The rows come from 6 hidden closed curves, with some noise, and rows from the same curve form a group. Each curve winds through 8 dimensions. The rows are also pushed far along 4 directions, which tell nothing about the answers.
In the rows, 128 means zero.
Known rows, each followed by its group:
[118 108 138 107 170 137 146 136  69 124 102 104 183 168 131 106 107 143]
mal
[134 147 109  89 127 156 122 147 125 138 138 129 127  99 142 152 116 151]
mal
[145 104 105 145 116 134  98 129  99 140 106 100 108 121 128 108 107 133]
Sema
[110 128 109 105 108 107 109 143 143 139 121 164 153 107 117  92 118 111]
zunaf
[141  63 110 203 114 149 121 105  73 107 101  83  77 149 124 126 125 150]
Kegut
[116 109 120 133 119 198 112 126  98 147 128 116  38 115 133 123  98 104]
zunaf
[107 126 111 115 119 154 107 141 137 157 137 159  50 101  97 105  81  61]
mal
[134 149 132 149 103  60  87 124 149 135 172  98 123 142 149 169 163 174]
Kegut
[115 146 151  99 146 112 174 151 126 117  83 148 225 148 133 126 158 149]
mal
[105 132 130 154 102 147 110 100 172 103 103 136 134 106 125  67 139  92]
Sema
[129 134 116 132 134 124 106 143 183 158 171 124  77 125 129 147 112 123]
mal
[184 133  50  85 110 106 111 127 166 154 238 128  36  80 109 203 149 218]
mal
[144 110 134 148 125 144 136 150 143 153 126 153 107 126 123  92  78  36]
Sema
[149  93 114 137 131 142 133 116 122 113  68 141 149 125 115  96 105 108]
Sema
[120 100 133 158 107 159 123 114  78 125 120 136  79 111  95  85  98  52]
mal
[ 96 146  90  33 157 116  97 164 136 186 177 188  70  84  83 101  62  76]
mal
[124 149 109  87 118 127 136 124 188 150 122 165 117 118 108  89 108  92]
mal
[138 158 133 150  79 138 125 119 160 108 124 141 112  97 135 138 151  95]
Sema
[108 149 142 136 126  93  97 111 123 139 130 109 126 141 127 111 117 124]
Kegut
[126 123 123 135 123 106 123 143 106 140 120 150 127 109 138 112 120 104]
Gumog
[ 98 140 130  43 156 131 139 150 125 147  54 171 197 152 128 100  98 128]
zunaf
[147 112 133  85 177 148 140 165  86 139  85 137 161 137 119 111  67  73]
mal
[132 152 139 148 109 131  93 114 136 116 176  94  88 125 134 168 131 123]
Kegut
[ 92 103 149 147 137 131 121 143 100 141 103 129 156 148 168 114 129 147]
Gumog
[ 88 153 140  94 120 106 121 117 166 161 122 158 159 131 128  37 122  90]
zunaf
[123 159 103  65 144  85  65 172 161 164 176 140  86  96 112 190 115 153]
Gumog
[135  79 171 200 128 169 132 124  58 104  81  79 183 142 156 118 143 148]
mefiz
[124 104 130 181 128 144 139 132  67 106 133  88 125 131 136 141 143 148]
Gumog
[119 118 169 144 155 151 164 134  90  85  78 104 206 173 144 125 141 119]
mefiz
[ 91 111 148 154 119 124 175 105 116  94  80 132 193 168 135  94 179 168]
mal
[100 112 140 119 160 173 125 175 121 162 101 160 120 114 118  74  56  31]
mal
[149 183  90  62 119  83  97 137 185 167 206 128  70 114  90 138 113 112]
Sema
[ 94 111 146 140 147 161 153 120  76 118 104 122 144 133 141 129 141 165]
mefiz
[117  72 106 157 156 145 141 146  65 122 120 109 105 158 125 120 102 131]
zunaf
[139 154 161 132 135  58 132 106 155 121 158 113 192 153 165 172 206 218]
mefiz
[115  92 138 150 142 169 163 123  99  85  40 112 197 158 153 126 161 187]
Gumog
[119 145 143 111 153 136 145 114 149 117 137 123 129 157 113 128 119 104]
Kegut
[111 118 153 184  97 147  93 112 181 113  87 135 146 121 144  85 118  77]
mefiz
[116  83  71  98 174 151 115 172  76 142 158  91  91 137 130 176 120 233]
Sema
[159 150  99  81 150 127 115 148 147 169 168 123  75 101 141 195 113 174]
zunaf
[ 67 139 143 114 164  87 143 145 201 131 108 155 215 176 155  97 148 162]
mefiz
[113  93 174 242 101 146 128  75  92  59  76  87 128 156 135 148 177 147]
Sema
[106 129 125 133  94 103 118 129 152 126 131 130 153 133 132 160 186 214]
zunaf
[129 135 143 133 130 130 134 126 103  99 106 118 139 147 138 187 142 155]
zunaf
[146 120 128 154 134 169 132 140 112 141 143 102  87 114 138 142 116 120]
zunaf
[114 147 157  84 158 121 148 143 149 152 117 140 202 164 164 102 126 133]
Sema
[115 147 175 147 140 106 117 128 155 138 119 131 146 150 147 114 119  75]
Kegut
[104 116  92  64 190 166 116 198 128 167 154 159 102  96 102 101  46  68]
Kegut
[153 131  88 110 121 174 135 142 119 110 154 112  66 118  97 159  93  96]
mefiz
[119 130 112 157 100 125 118 143 155  95 153 107 151 126 144 152 166 169]
Gumog
[100 126 124 144 131 130 105 136 123 126 158 104 102 131 138 180 137 184]
mefiz
[162 126 132 135 123 111 113 106 146 136 126 128 126 127 137 129 122 122]
mal
[110 148 162 126 143 114 103 141 132 129 127 113 179 136 145 138 125 127]
mefiz
[115 108 127 142 140 114 128 109 146 108  86 143 144 141 110 114 129 129]
Sema
[120  97 113 139 132 146 109 147  77 144 149 108  84 127 150 161 121 173]
Gumog
[124  96 132 153 151 131 137 147  67 110 118 102 127 158 118 150 110 126]
zunaf
[131 162 149 152  93 107  91  85 195 118 131 107 131 142 119  93 125  83]
Gumog
[129 142 130 109 146 102 153 120 172 140 104 150 169 139 168 127 153 173]
zunaf
[129 119 115 103 167 159 127 157 108 119 136 108 104 154 102 142  81  91]
mefiz
[189 159 123 176  65 110  94  68 170  91 228  80  56  94 101 187 180 142]
Sema
[132 133  80  65 159 157 137 138  90 128 134 125  81 107 109 176 107 177]
Kegut
[142 162 135 104 123  81 105 127 139 142 148 127 132 125 116 148 121 122]
zunaf
[129 119 127 151 116  91 139 127  96 123 117 132 152 129 157 137 160 168]
Gumog
[128 109 108 138 131 132 128 143 114 110 127  91 141 164 114 116 112 127]
Gumog
[145 102 144 220  88 188 103  93 110  94 175  90  34  90  92 125 132  58]
mefiz
[154 149 127 184  68  90 139 113 175 107 162 127  99 127 139 181 195 156]
Sema
[149 129 119 135  99 140  98 110 152 135 129 163  84  79 127 107 106  69]
mal
[118 145 138 120 123 171 146 133 129 122  90 148 138 122 134  88  85  46]
mefiz
[100 116 139 171 117 146 112 113 148 115 129 110 128 130 143  95 148 128]
Sema
[134 165 133 172  80 103 113  62 188 111 161 129  48 112 104 125 154  91]
Kegut
[114 137 145 105 132 125 122 105 168 122  86 153 184 125 113  86 132 120]
mefiz
[121 105  87 106 151 128 154 151  54 125  84 117 123 138 127 140 126 187]
Kegut
[134 135 166 207  84 107 110  78 153 129 170 102 112 114 127 109 170 120]
mefiz
[ 94 127 123 100 152 161 126 134 112 149 137 150  95 102 118 112  99 113]
mefiz
[158 140 116  91 130 128 148 137 132 144 136 134 160 112 128 134 129 156]
mal
[118 109 115 172 123 105 100 116 127 132 147 112  98 111 116 121 132 151]
Kegut
[ 94  95 111 125 159 127 147 150 106 123  73 134 191 155 168 100 126 180]
Gumog
[128 129 148 154 119 146 128 102 136 103  94 119 130 118 130 142 159 149]
Gumog
[ 93 168 165 139 103  82 109 119 201 151 144 136 172 126 155 127 183 174]
zunaf
[137  92 125 137 145 129 150 118 115 104  51 139 191 147 129 102 126 147]
Sema
[135 107 143 165  86 131 109 124 120 143 144 135  78 133 128 102 121  66]
Gumog
[ 90 167 199 107 114  94 131  97 204 164 100 181 202 155 143  23 131  46]
Gumog
[114 156 147 134 121  82 111 136 146 138 140 152 141 100 132 123 144 107]
Gumog
[134 152 131  84 135 118 133 156 165 166 145 163 124 129 150 144 111 111]
Sema
[110 152 175 182 104 118 123 103 146 110 122 108 134 154 118  69 121  28]
Kegut
[ 66 150 143 131 127  92 153 113 164 108  81 147 216 155 147  65 168 149]
Kegut
[103 117 107 146 117 143 142 118 108 102 103 118 121 137 124 104 137 142]
Kegut
[123 117 154 149 138 179 125  91  87 113  83 111 110 131 122 107  89  84]
Kegut
[107 125 127  77 162 157 137 161 106 130  69 173 166 127 121  79  61  42]
zunaf
[107 136 123 108 134 145 118 136 110 148 153 111  97 123 156 169 148 200]
zunaf

New rows, each followed by its group:
[158  79 123 171 140 183 140 162  68 112 121 106  75 125 113 166 101  92]
mal
[139 166 147 153  75  73  77 121 178 127 148 141 116  96 123 145 153  88]
Gumog
[ 99  99 160 184 136 139 137 127 136 120  76 144 150 150 118  60  97  42]
Sema
[133 102 145  95 142 150 161 126  68 141  71 131 171 169 148 108 122 151]
Gumog
[121 178 137 110 118  87 126 120 207 135 126 177 150  95 141 115 149 106]
Kegut
[176 120 119 133 107 157 149 124 102 121 132 112 122 108 118 145 130 131]
mal
[142 158 142 155  80 119  94  94 153 125 156 114  55 119 146 179 155 135]
Sema
[143 140 142 132 128 152 126 129 121 105 144 117 118 119 124 147 126  90]
mefiz
[ 86 114 144 141 149 136 115 118 136 114  83 144 130 137 113 102 108  95]
Sema
[142 114 113 114 116 165 144 135 114 128 106 158 135  93 125 106 115 101]
mal
[137  91 148 174 105 218 134 130  78  87  93  87 123 136 131 145 140 123]
Gumog
[123 123 149 195  67 141 122  99 176  94  85 160 134 111 133  96 147  69]
zunaf
[127 111 160 158 152 127 139 129 110 108 136  97 170 156 133 130 153 140]
mefiz
[135 134  91 114 109 176 122 150  97 116 134 108  53 106 104 151 113 108]
Sema
[141  91 150 192 131 124 139 108  96  95  89 109 151 152 112 131 130 123]
Sema
[148 157 118  99 112 134 132 141 156 135 148 155 106  94  96 129 114  74]
mal
[133 125 150 155 136 140 115  87 101 116 116 102 112 127 128 150 125 147]
Kegut
[163 119 133 128 116 145 124 128 127 161 111 136  84 142 135 109  77  59]
Sema
[147 123 130 149 133 137 155 119 152 125  96 136 139 131 157 119 135 131]
zunaf
[147 102 127 161 123 130 135 100 128  97 110 103 161 140 122 105 150 154]
Sema
[133  95  93 101 156 144 172 175  78 129 106 122 122 164 142 191 135 209]
Sema
[139 124 122 138 130  91 133 111 153 121 134 115 134 162 121 128 147 154]
Kegut
[109 160 124 112 110 126 103 128 149 123 117 126 147 103 143 113 147 141]
Sema
[115 107  98 136 124 111  97 151 163 151 149 154  89 114 105 113  99 100]
zunaf
[111  99 112 141 142 135 135 148 135 136 116 121 139 156 154 127 120 166]
mefiz
[105 161 127  72 135  93 163 133 179 131 104 167 217 139 143 113 167 183]
mal
[130 136 134 151 114  95 118 133 111 128 136 136 124 106 137 137 145 122]
Gumog
[115 161 143 104 129 115 110 129 165 129 117 163 128 124 124 133 104  76]
zunaf
[102 142 131  95 159 125 133 130 145 139 131 115 166 154 118  89 106 123]
Gumog
[166 171 143 176  60  75  78  70 181  98 153  93 107 117 133 186 190 170]
Gumog
[116 164  76   4 178 112 100 184 147 167 175 173  88 105 102 182  72 132]
zunaf
[100  94 128 141 130 161 169 126 101 102  78 147 161 143 120  78 133 113]
mal
[148 135 120 151  95 132 124 123 158 139 183 114  48 136 133 158 141 118]
Sema
[105 111 131 133 153 179 131 166  89 126 111 108 135 132 148 142 105 133]
mal
[146 122 127 134 117 159 157 106 122 103 117 120 121 130 113 130 155 137]
Gumog
[160 178 118 118  83  89  94 117 162 138 167 113 103  99 122 143 146 126]
Sema
[170 125  79 174  63 128 114 111 132  94 171  94  40  95 112 198 180 183]
Sema
[145  96 141 163 115 142 110 102 104 113  75  98 143 147 139 137 131 163]
mefiz
[122  95 144 224 109 131 141 102 103  89 141  86 103 158 137 139 164 137]
zunaf
[114 174 168 160  97 132 104  66 173 108 130 129 109 111 121  97 125  58]
Kegut
[117 135 112 127 109 160 104 131 101 118 109  99 101 112 134 125 130 138]
Sema
[135 146 153 147  76 110 126  89 143 119 104 131 156 133 112  66 144  81]
zunaf
[ 87 129 131 134 154  87 134 139 156 133 151 140 148 153 134 108 137 132]
zunaf
[125 115 117 128 124 112 126 116 112 151 149 119  98 138 116 135 133 173]
mal
[108 161  93  86 139 117  99 134 190 150 175 138 113 101 133 118 106 141]
Gumog
[129 137 125 110 106 136 135 148 160 113 131 142 163 129 124 128 154 126]
Gumog
[ 95 155 120  64 163 122 115 141 178 144 162 140 162 123 136 112 136 159]
Sema
[ 89 116 108 115 151 163 116 159 125 136 131 135 102 122 133 140  98 139]
mefiz
[ 95 149 119  96 128  78 125 145 196 134 116 185 188 118 150 136 159 174]
zunaf
[147 103 117 106 144 150 147 149 109 140  63 161 143 133 135 118  84 103]
Sema
[ 92 167 149  86 149  79 147 145 156 114 100 171 241 142 149 117 152 139]
zunaf
[102 138 130 132 110 134 106 125 157 153 134 149  82 111 122 109 107  91]
mal
[121 147 135 159 104 158 102 128 152 118 160 106  94 105 143 146 127 107]
mal
[178 139 116 120 106 134 113 115 130 143 168  99  66 128 109 134 104  90]
Sema
[146 106 101 136 141 122 146 134 114 127 122 134 133 124 147 116 124 140]
zunaf
[126 140 143 108 115 121 104 133 118 162 137 151 109 109 138 114 107  89]
Gumog
[ 89 148 131  54 171 158 148 158 122 169  77 180 158 128 149  66  51  60]
mefiz
[107 115 133 149 123 138 142 110 135 127 124 119 111 151 136 104 146 140]
zunaf
[120 166 113 115 101 126 119 136 147 118 144 119  95 116 109 132 141 111]
Sema
[127 158 152 120 117  69 128 114 163 149 114 126 167 167 156 120 156 154]
Sema
[120 108  68  46 170 126 121 161  96 185 167 133  67 133  98 151  86 190]
mal
[130  95 133 165 126 131 138 137  78 101 130  69 146 185 122 147 149 166]
Gumog
[110 188 118  78 137 102  96 150 182 138 209 136 122  97 116 148 124 110]
mal
[129 142 139 112 129 112 108 123 114 141 115 113 129 142 157 162 136 174]
Sema
[100 108 131 151 145 152 147 123 112 117 148 116  92 144 116 126 133 127]
mefiz
[125 119 117 124 134 134 145 150 116 110 107 153 164 118 124 101 111  90]
zunaf
[116 148 144 127  91 115 131  94 156 125 112 126 145 145 141 129 181 180]
zunaf
[140 122 103  98 142 100 131 130 151 125 106 150 174 119 123 129 135 171]
Sema
[101  99 113  81 178 178 117 154  75 177 117 141  92 112 106  83  47  92]
mefiz
[132 112 102 130  89 154  82 132  95 153 151 119  52  91 113 129 104 121]
zunaf
[159 132 130 132 127 111 135 109 121 104 144  98 148 141 106 148 148 150]
Sema
[121 103 146 138 134 178 139 143  71 135  79 131 160 113 147 101 100 104]
mal
[156 127 152 152 105 136 141 122 128 136 112 130 121 145 158 137 127 103]
Sema
[139 148 112 132  98 117 102 125 189 145 194 138 108  74 113 120 146 132]
mefiz
[152 119 104 148  95 133 140 121 110 119 180 125  59 102  83 157 148 131]
mal
[116 139 115  77 120 144 118 123 156 160 112 153 102 128 116  96 107 114]
zunaf
[158 144 129 110 111 122 120 107 121 142 113 123 117 124 129 118 115 115]
zunaf
[112 159 152  77 156  81 122 143 138 154  95 151 200 149 133 103 102 111]
zunaf
[166 115 153 177 113 173 136 104 105 126  81 100 104 126 156 134 114 105]
zunaf
[ 84 121 149 123 136 174 128 135  89 125  23 120 170 153 145  39  94  73]
Sema
[110 128 110 129 131 134 113 160 131 116 158  97 149 137 134 139 126 152]
Gumog
[ 90 136 123 130 129 148  98 141 156 140 143 140  91 111 129 126  99 102]
mefiz
[119 118 157 174 111 168 135 124 143 119  68 140 113 139 123  84  97  30]
mal
[117 145 141 134 133 123 149 130 169 111 101 164 175 118 164 126 146 118]
zunaf
[156 125 166 233  70 145 119  67 114  72 122  78  93 110 132 184 204 160]
Gumog
[141 146 111 118  99 134 109 115 154 141 124 127 108 117 112 110  94 100]
mefiz
[197 135  98 166  86  91 112 104 115 110 191  80  59 104  92 196 164 165]
Kegut
[145  76 111 209  90 188 124  97  70  70  95  66  93 126 130 133 161 166]
Sema
[118 122 133 125 140 163 131 147 126 136 155 119 103 135 148 143 124 129]
Sema
[120  91 171 176 122 183 150 127  57 121  49 125 180 128 153  78 107  86]
mal
[126  76 147 176 140 162 160 135 108  99  83 109 204 154 154 102 156 157]
mefiz
[119 109 138 160 135 167 139 113  83  76 108  94 116 144 105 156 142 134]
Sema
[110 137 119 139 129 132 125 115 150 117 127 112 157 129 152 114 136 164]
Gumog
[128  97 129 147 158 125 116 114  83 135 111 103 120 132 124 142 115 174]
Kegut
[157 112 119 139 125 170 141 116  74 100 101 102 127 112 108 130 111 120]
Kegut
[ 89 155 140 125 131  96 120 117 161 141 163 140 130 129 150 104 151 129]
zunaf
[127 104  84  67 168 192 126 142  75 185 142 151   8 103  95  95  25  57]
mefiz
[154 191 121  78 111  75  98 120 211 168 199 139 100 117 110 117 117  90]
Sema
[149  95 124 140 137 144 101 144 107 152 134 106 120 120 143 128 104 137]
mefiz
[152 129 145 147 128 118 130 128 112 142 112 102 146 138 131 122 118 122]
zunaf
[176 103 129 169 104 163 110  89 123 114 148 110  45 107 106 124 119  73]
mefiz
[121 138 108 103 152  79 103 154 130 145 184 127 102 130 111 172 113 146]
zunaf
[158  91  94 165  94 153  80 142  76 147 170  92  24  95  98 154  94 118]
zunaf
[130 134 109 128 112 145 115 118 174 114 126 136 107 103 124 136 141 138]
Gumog
[107 140 135 134 136 127 131 113 133  89 137 114 132 137 104 155 157 149]
Sema
[112 121 147 166 109  94 100 120 133 129 110 128 144 135 153 146 148 163]
zunaf
[128 126 131 137 152  99 140 149 172 133 167 136 159 130 134 131 148 143]
mal
[152  97  83 111 148 113 131 130 112 115 125 124 119 130 107 177 137 205]
Sema
